Every row belongs to one group in each of 4 separate groupings. Each group adds its own fixed numbers to the row, and there is some noise. The rows also spread widely along 16 directions, which tell nothing about the answers.
In the rows, 128 means zero.
Some rows, each with its group in each grouping after it:
[ 44  89 127 163  99 100 126 167 119  85 124 111 145 131  78  79  93 109
 122 133 130  79 158 161 184  96 111 144 125 115 134]	q833 M q965 A
[118 111 125  99 190  89 173 165  76 100  92 144 136 124 168 127 177 199
 165 156 110 136 190 102 128 179  93 136 119 136  80]	q867 U q965 X
[118 200 151  47 157 163 165 108 182 133 178  81 146 132  89 176 132 132
 118 121 154 128  97 102  94 123 203 122 151 146 126]	q833 B q518 L
[126 109 103  89 149  86 164 136 123 112 167 116 131 165  97 139 195 193
 106 153 137 109 123 140 155 125 160 132 128 138 162]	q867 B q174 V
[137 114  89 129 130  63  91 131 126  99 133 163 139  98 100   4 121 161
 167 158 131 123 117  89 173 134  79 158 131 135 173]	q986 U q803 A
[ 99 149  94 116  98 152  87 121 134  95  95 114  62 123 157 116  97 124
 115 140 158  54 120 169 116  55 178 149 139 132  95]	q986 E q174 V
[206 115 145 157 119 139 123 110 142 123 158  93 135 124 155  84  80 140
 115 186 104 174 128 128  97  87  83 104 100 137 121]	q867 F q518 L
[150 137 118  90 113 137 146 105 169  94 165  71 104 101 139  88  96 107
 116 109 143  96 104 158 108  71 183 137 161 170 146]	q867 M q803 X
[107 124 140 101 188 141 137 163 145 145 112 140 140 145  82 105 165 177
 126 217 120 120 121 117 129  78 100 112 125 140 156]	q867 F q965 X
[196 127 111 120 147 102 154  93 135 142 186 130 156 174 115 146 153 149
 149 162 134 194 120 114 128 139 150 118 125 159 170]	q867 E q518 A
[149 125 130  93 164 149 146 118 133 180  86 119 112 133  92 147 159 154
 181  98 121  85 149 127 154 170 176 128 125 152 103]	q867 E q518 A
[120  91 129 109  97 158 102 137 123 109  97 117 111 125 128 105 103 105
 161 130 106  79 126 178 135  72 186 122 138 140  73]	q833 B q174 A
[130 135 143  83 126 167 113  77  97 111 133  73  90 163 123 132  86 139
  78 154 116  97 123 137 121  89 187  94  95 125  99]	q833 U q803 X
[ 85 156 152  28 159 150 181 150 162 128 157  69 105 139  81 150 205 175
  81 148 144 117 123 125 145 120 122  88 125 117 140]	q867 E q965 X
[151 137 125 110 152 105  93  96  96 163 148 148 112 176 109 108 122 138
 140 157 100 144  89  77 137 121 119 100 100 115 138]	q986 B q965 A
[100 200 149 119 175 181 168  82 151 185  98 125 107 163  51 192  88 112
 137 136 151 161 163 102 157 171 124 113 130 131 153]	q986 U q965 X
[132 156 128 115 126 151 150 112 135 101 118  92 130 149 138 197 100 124
 115 143 146 122 159 153 110 100 183 168 126 149 107]	q986 B q803 A
[128  71 148 113  93 161 140 154 122  91 151  93 117 180 148 129 127 114
  96 182  96 147 138 211 119  36 132  87 123 129 108]	q867 U q965 L
[134 130 132 129 112 154 147  95 161 119 150  80 149 126  54 104  86 138
 104 149 143 130 148 141 172 134 153 137 120 132 141]	q986 B q518 X
[142 158 124 106 185 131 178 137 157 137 113 153 112 108 146  92 145 129
 169 171 140 182 137 106  94 107  99  73 168 148 130]	q986 E q518 A
[176  86 158  81 139  75 181  93 103  95 128  78 156 120 136  90 131 116
 149  78  92 128 134 109 125 109 153  81 108 152 115]	q867 F q174 A
[179 117 178  82 118 170 125  84 138 129 150  63 113 139  96 107  72 108
  96 169  92 166 130 122 144 104  90 119  83 148 160]	q867 M q174 X
[140 127 165  63 144 170 188  97 122  87 124  80 103 117 132 108  99 106
 133 154 120 209 174 120 143 147 103  72 126 131 116]	q867 M q965 X
[149 154 130  93 111 123 115 132 121 105 116  99  94 149 168 177 153 140
 126 149 128 120 126 124 100  83 123 136  94 125 104]	q867 B q803 A
[139 141 103 150 145  88 128  77  91 120  94 103 108 131 126 128  81 142
 131  89 131  53 156 107 133 143 172 163  94 144 115]	q867 B q803 X
[109 141 172 126 110 136  85 162 135 179 108 110 104 162  97 162 126 100
 126 141  89 113 132 123 140  88  33 139  77 113 131]	q867 E q803 A
[117 161 121 116  95 102 111 171 148 107 183 130 166 121 154 148 153 149
 151 154 134 152 112 109  98 120 107 163 131 115  77]	q867 B q174 L
[172  81 128 108 125 136 134 147 122 137 169 121 131 176 151 155 170 162
 139 170  98 161 129 174 131 113 148 122 127 147 123]	q833 E q965 L
[178 103 142 142 130  96 189 105 110 145 148  67 112 148 138 140 143 165
 103  88 104 112 162 144 133 152 127  82  91 132 106]	q867 U q518 L
[126  93 130  67 109 162 162 156 139  60 141  83 124  65 142  70 146 176
 135 163 126 145 168 163 155 157 133 114 150 124  54]	q833 B q174 X
[106 133 124 128 116 133 158 168 148 147 122 101  83 165 114 191 197 154
 108 143 140  91 141 178 139  85 125 102 121 117 119]	q867 B q803 A
[166  90 138 115 123 191 111 139 176 143 180 126 167 175  82 114 109 130
 128 232 111 168 104 182 131  57 156 146 142 169 178]	q867 M q965 L
[126 144  95 156  98 147 137 104 148  94 117 101 126 109 123 125  95 137
 150 127 179 106 147 152 137 119 194 122 139 122  83]	q867 F q965 A
[162 131 107 146 100 158 147 140 175 108 168  95 105 147 142 166 137 151
 103 187 155 141 126 197 117  75 153 137 145 152 144]	q833 B q518 A
[131 110 101 119 102 108 146 111  95 101 158 133  97 167 152 119 158 130
 152 130 134 153 126 149 135 113 171  56 142 114  87]	q867 U q518 X
[156 147 120  82  79 125 118 108 169  73 106  96  98 120 114 134 142 117
 146 141 166 147 127 138 154  85 108 155 109 147 198]	q833 E q174 V

New rows. What belongs after each?
[107 165 135 125 113  84 102 118 151 142 165 100 126 145  79 116  87  90
 115  86 124  90  95 105 142  99  97 169 116 140 187]	q867 U q803 A
[151 128  76 184  96 112 111 117 103 151 201 118  59 149 176 137 116 173
 124 121 133 121 132 156 161 194 130 146 136 118  93]	q867 M q965 X
[160 145 133  94 139 164 126 112 139 111 105 121  96 105 141  89  95 113
 164 162 124 163 134 113 117 119 113 107 132 139 105]	q867 B q518 A
[179  76 111 144  91  88 113 118 102 131 122  95  76 130 137  81 148 181
 122 109 102  69 139 152 171 134 105 113  81 123 119]	q867 U q174 L
[117 121 162  39 162 133 142 174 146 112 184 120 147 152 115 111 166 144
 104 206  89 175  99 120 109  77  85 120 137 143 149]	q867 B q174 L
[122  52 131  43 139 153 147 157 132  86  84 132 143 140  89  72 196 145
 161 196 116 114 133 178 152  44 186  77 140 149 123]	q867 E q174 A
[106 125 134  80 154  97 155 113 112  75  93  96 155 137  73 116 147 169
 119 140 142  82 151  97 151 115 170 128  86 128 142]	q833 B q518 L
[105 139 109  83 158 141 112 138 121  90 158 129 156 167 110 148 139 180
 108 212 143 113 117 126 114  98 193 181 128 147 118]	q867 B q518 X
[144 171 130  88 111 161  89 133 150 173  65 161  55 118 148 134 158  98
 215 130 127 143 110 111 125 102  92  84 136 118  91]	q986 E q174 A
[128  92 112 108 129 124 121 164 150 104 116 132 130 120 121  70 141 136
 157 158 118  99 117 161 128  61 133 137 147 151 142]	q867 B q965 V
[152 166 118 130 114 160 160  61 151 129 164  88  77 163 106 165  77  87
 111 116 156 162 128 150 140 126 173  98 140 137 148]	q867 B q518 A
[119 108 134 132 172 116 162 163 116 151 114 123 109 153 171 154 153 142
 138 122 100  76 129 164  88  71 154 113 150 159  92]	q867 F q965 X
[ 96  98 134 130 101 165 125 129 134 127 116  96 101 123  78  83  99 124
 110 148 121  99 160 171 179 116 119 101 118 113  99]	q867 E q174 X
[128  94 114 115 136 128 125 109  87 131  84 141  91 186  88 129 159 152
 134 171 121 114 146 144 177 102 158  81  98 112 131]	q986 B q803 A
[186  84 163 117 136 119 156 142  96 104 149  61 137 137 174 126 128 173
  79 178  71 144 167 143 103 105  82 115  69 132  85]	q867 B q803 A
[145 124 127 170 154  87 217 144 122 121 161 117 118 138 194 157 115 112
 121 121 110 179 172 164  98 123  98 112 166 157 111]	q986 B q174 A
[112 121 129 112 119 153 134 134 142 107  94 144 138 169  81 164 129 114
 156 184 140 153 159 162 157  89 132 157 131 156 161]	q867 U q174 X
[133 105 116 182 110 126 117 118  95 105 115 111 156 136 149 102  77 135
 123 173 119 110 170 146 102  85 149 114  94 119  60]	q867 E q803 X
[114 120 145 125 154  96 149 130 100 117  88 115 157  98 139  72 103 121
 166  95 104  93 165  93 103 127 131  98 109 126  56]	q867 E q518 L
[179 139 100 121 123 114 151 120 165 100 142  90 134  87 132 125 125 180
 134 133 152 114 150 137 134 156 134 199 129 164 147]	q867 B q174 V
[131 140  91 134 168  91 157  91 117  91 145 134 163 165  97 135 118 172
 113 181 160 138 142 109 139 121 175 162 122 153 179]	q986 B q965 X
[136 176  88 119  96 139 152  96 151 100 132 100  83 120 135 164 160 185
 129 132 200 123 138 137 153 154 186 114 137 108  96]	q986 F q174 L
[149 127 143 125 167 171 145  79 122 185 117 117  91 154  90 119  72 109
 134 139 107 126 137 134 136 130 154  87 127 149 139]	q867 M q174 V
[114 121 116 174 105  95 132 150 110  88 139 109 193 153 126 190 114 179
 127 156 142 125 187 147 144 155 127 219  93 133 113]	q833 U q965 V
[166 122 115 120 112 121 108 103 108  92 186 116 141 160 142 123  97 139
 126 178 120 180 124 120 131 132 138 153 113 134 117]	q867 B q518 A
[110 135 144 118 102 127 158 135 157 136 158  98 119 175  74 169 178 128
 114 152 144 168 122 144 168  94  89  80 113 105 168]	q867 F q965 X
[126 192 116 143 126 138  94  92 122 138  66 147  96 153 115 169  95 104
 175 147 157 133 135  84 123 112 123 123  92 111 118]	q867 B q965 A
[137 130 124 113 125 113 129 113 107  58 154  76 128 152 151 155  99 178
  72 163 139 114 154 134 138 122 146 210  99 146 130]	q986 F q518 L
[157  92  90 169 140 109 165 101  93  87 152 110 119 157 138 118 119 183
  98 189 147 153 179 162 154 150 154 112 113 135 132]	q833 E q518 A
[106 104 180 110 158 153 126 162  81 135 106 117 130 171 145 148 105 128
 116 179  65 140 166 134 103 101  80 120  93 126  71]	q867 U q518 V
[125 141 122 104 139 131 172 109 141  94 136  84 120 151 133 165 117 123
 108 117 151 102 148 160 109  95 199 142 136 161 131]	q867 E q518 L
[139 125 137  99 130 168 119  87 103 135 109  85 129 114 109 121  66 142
 148  90 112  82 166 127 150 189 201 150 110 133  45]	q867 U q803 A
[159 139 150 127 134 156 108 115 126 152 100 113  89 158 112 153 107 148
 109 190 106 144 153 125 144 119  51 146  76 139 155]	q867 U q174 X
[117 158 123 131 128  98 163 122 111 112 142 116 142 148 164 186 127 117
 156  99 140 158 163 115 107 153 141 132 126 125  84]	q867 E q965 L
[ 86 127 157  44 129  94 151 131 137  57 142  76 182 113  87  84 118 110
 109 111 119  97 119 102 122  75 153 137 115 136 127]	q867 B q174 L
[152 130 130 109 128 213 160 110 172 136 113  92 142 117  63 142 119 164
 139 183 151 145 176 163 158 153 177 126 131 135 102]	q867 B q803 X
[111 158 154  94 108 155 108 132 178 161 136 103 160 138  57 130 136 108
 140 147 130 114 102 116 121  66 132 108 110 121 130]	q867 E q803 X
[145 151 121 180 114  86 143  97 137 125 115  98 143  93 116  97  61 111
 147  83 133 105 156 105 126 141 107 143 106 132 119]	q867 B q174 V
[144 143 156 129 147 151 218 112 163 148 115  43 131 115  66 173 130 167
  97 110 143 120 197 138 167 186 111 112  92 127 129]	q867 B q965 A
[150 159 122 143 107 114  92  97 105 173 114 152 123 178 129 173 141 119
 180 130 127 140 117  91 111 116 143  83  87 104  83]	q867 E q174 L
[101 155 113  59 113 166 142  86 153  93 122  85 100 129  74 115 134 140
 123 125 175  96 118 136 158 109 210  90 133 119 124]	q867 U q965 X
[128 128 149  36 152 157 173 113 120  38  85  84 142  77 138  92 111 154
 146 150 137 148 187 113 123 150 161 123 125 141  82]	q833 U q803 L
[156 171 134 155 119 160  89 114 152 156 128 125 159 105 125 132  59 120
 180 146 121 140 128  98  99 137 128 162 120 136  80]	q833 B q965 X
[166 119 115 102 114 177 145 130 163 129 106  86  90 113  90 136 168 193
 127 170 151 116 163 166 179 152 134 128 111 127 125]	q867 B q803 A
[183 152  91 155 104  91  91 105 124 182 169 125 119 146 124 137 171 207
 153 131 144 101  93  86 150 167 148 118  89 102 107]	q986 M q965 A
[ 85 101 122 158 146  98 121 142  81 155 148 140 111 170 126  96 117 132
 106 153  91  94 130 139 129  96 114  86 118 115  93]	q867 E q174 X
[156  89 156 151 118 166 108 133 114 160 101 101 123 112 128  66  83 144
 132 167  80 135 165 138 141 126  67  87  86 103  66]	q986 E q965 V
[ 97 145 170  78 132 157 182 110 129  67 117  51 138 145  99 184  97 126
  84 141 139 142 186 142 145 125 135 148 100 139 132]	q833 U q965 X
[153 128 143 128 118 144 160  93 139 106 199  71 130 116 141  85  42  98
 101 117 109 164 139 147 114 132 135 118 149 151 105]	q867 U q518 X
[179 141  98 171 136 104  86 106 110 159 157 146  97 165 184 120  91 133
 137 158 113 101  85 123  77  66 155 148 129 164 128]	q986 M q518 X
[134 137 109 101  96 124 155 100 138  93 126  84  32 146 121 128 157 130
 103 125 157 136 132 151 176 109 102  75 114 109 168]	q867 B q965 X
[ 87 178 129  67 141 140  90 113 138 126 128 110 110 137  96 137 112 126
 136 113 146  73  85  92 129 106 174 154 128 128 119]	q867 F q965 A
[100 123 110 122 132  95 157 159 119 104 160 145 130 208 138 194 198 143
 128 176 147 161 115 159 120  61 142 109 142 127 155]	q867 F q965 V
[150 108 146  39 122 117 124  89 107  61 109  93 144 174  96 135 146 121
 128 164 127 150 135 108 147  76 154 137  75 149 171]	q867 E q518 X
[110 151 166  37 138 127 172 116 115 103 113  75  85 158 130 165 168 118
 105 111 119 143 130 108 129  94 115  65  99 104 122]	q986 B q965 V
[140 159 153  84 110 162 158 113 160 132  77  94  21 119 118 137 137  84
 154 109 140 166 155 133 165 125  51  79 121 122 170]	q867 M q803 L
[148 148 147 111 112  79 139 150 139 140 140  93 139 116 115 144 173 164
 144 104 117 132 146  91 152 170  45 147  86 117 131]	q867 U q803 A
[112 153 110  73  93 163 125 133 172  91 153 113  79 130  88 113 166 151
 131 196 181 187 120 131 185 128  84 109 133 101 178]	q867 M q965 V
[141 140 101 145 150 121 198  78 132 112 141 120 154 126  75 133 105 153
 148 137 167 185 190 122 175 215 157 125 139 134 142]	q867 B q174 V
[146 126 143 137 145 127 151 146 123 115 111  89 150  99 165 113 114 175
 104 174 114 114 174 126  95 110 100 124  95 129  60]	q986 E q174 A
[130 126 102 133 125 137 113 153 137  77 102 117 115 112 155  79 124 181
 107 210 146  81 141 156  94  49 131 129 114 133 104]	q867 U q803 L
[132  87 147 113 142 154 125 135 127 186  90 135  87 168  96 128 137  92
 165 121  81 100 130 175 149  80 141  97 140 159 145]	q833 E q803 X
[147 123 122  51 139 118 141 109 104  79 132 105  65 129 158 112 142 140
 131 130 118 138 124 127 145 131 140 115 135 144 132]	q833 B q174 A
[ 90 122 179  97  82 143 146 157 160 110 136  63 173  75  98  78 101  98
 145  77 106 104 147 137 127 112 124  93 129 107  50]	q833 U q803 L
[ 77 135 145 133 128 116 162 122 134  92 100  86 131 113  92 105  76  97
 120  92 133  80 163 139 141 102 135 130 127 142 124]	q833 U q518 X
[119 139 141  69 136 158 138 115 144 100  95 107  80 130  79 118 124 131
 129 163 137 156 164 131 184 140  77 144 118 140 181]	q867 U q803 X
[166 110 115 101 157 100 138 124 133 146 153 126 133 158  84 129 166 178
 130 153 117 128 125 126 172 146 133 167 122 156 186]	q986 B q803 A
[153 112 106 113 146 150 156  96 144 103 156 115 117 158  94 115 106 136
 115 186 140 166 137 162 156 111 157 136 145 161 186]	q867 B q965 X
[166 131 147  95 114 123 127 135 173  87 108  97 181  82  98  80 135 151
 170 176 144 150 134  92 134 102  96 139  97 142 158]	q833 M q965 A
[169 149  66 112 119 116  97  89 128  99 158 134  78 144 162 128 127 158
 143 155 164 126 104 139 128 120 187 172 148 163 163]	q833 E q803 X
[165 152 162  56 134 194 146  92 189 105 110  84 150 125  76 132  93 103
 138 168 140 158 131 133 115  73 159 143 127 178 169]	q867 U q518 X
[135  96 109 120 166 150 134  85 105 125 135 121 173 124  91  65  54 147
 152 129 117  88 145 136 139 157 243 135 148 156  80]	q867 U q965 A
[130 163 145  80 131 126 129 119 150 165 124 111  82 130 114 136 142 101
 150  94 117 116 106 108 128 110 102 107 126 139 139]	q867 E q174 X
[137 118 162  96 139 145 149 151 157 124 185  92 156 141  83 109 123 150
  94 191 105 178 138 134 147 126  65 139 118 142 161]	q867 U q518 A
[115 131 163  35 178 137 161 125 119 137 102 127 111 137 123 121 144  97
 182  93  97 131 115 111 118 112 159  76 156 153 116]	q833 U q965 A
[140 179 106 214 119  97 108 108 131 154  95 162 140 109 127 132  80 122
 201 132 155 146 147  81 124 153  91 136 117 121 106]	q833 F q174 A
[177 100  94 191 113 127 136 122 126 165 144 123 106 160 116 130 151 203
 127 166 133 126 154 165 164 157 121 102 101 118 123]	q867 U q965 L
[185  95 116 156 128  96 212  97 125 116 122 101 111 140 133 148 138 140
 149  93 134 176 209 163 181 192 116 130 128 157 157]	q986 E q518 L
[113 145 139 115 145 114 161 137 120 121  96  87  50 110 164 108 135 133
 108 115 126  83 140 131 106  83  91  71 118 122 120]	q833 M q803 V
[162 144 129  81 174 178 120  96 150 165 116 135 114 151  84 136 108 133
 165 162 131 124 115 120 132 126 182 154 140 176 166]	q867 M q518 V
[158 119 110 140 143 127 162 120 128 152 210 113 101 181 144 142 144 161
  97 175 128 166 113 159 120 117 137  85 141 135 151]	q867 M q965 V
[149 100 127 140  89 130 147 125 153 146 103 109  96  98  97  56 143 123
 178  97 122 124 144 151 174 129  95  49 127 111 114]	q867 U q965 X
[143 145 106  78  90 148 114 102 151  98 112  97  33 141 138 134 141 115
 132 118 157 115 116 157 155  93 134 124 123 133 163]	q867 E q965 L
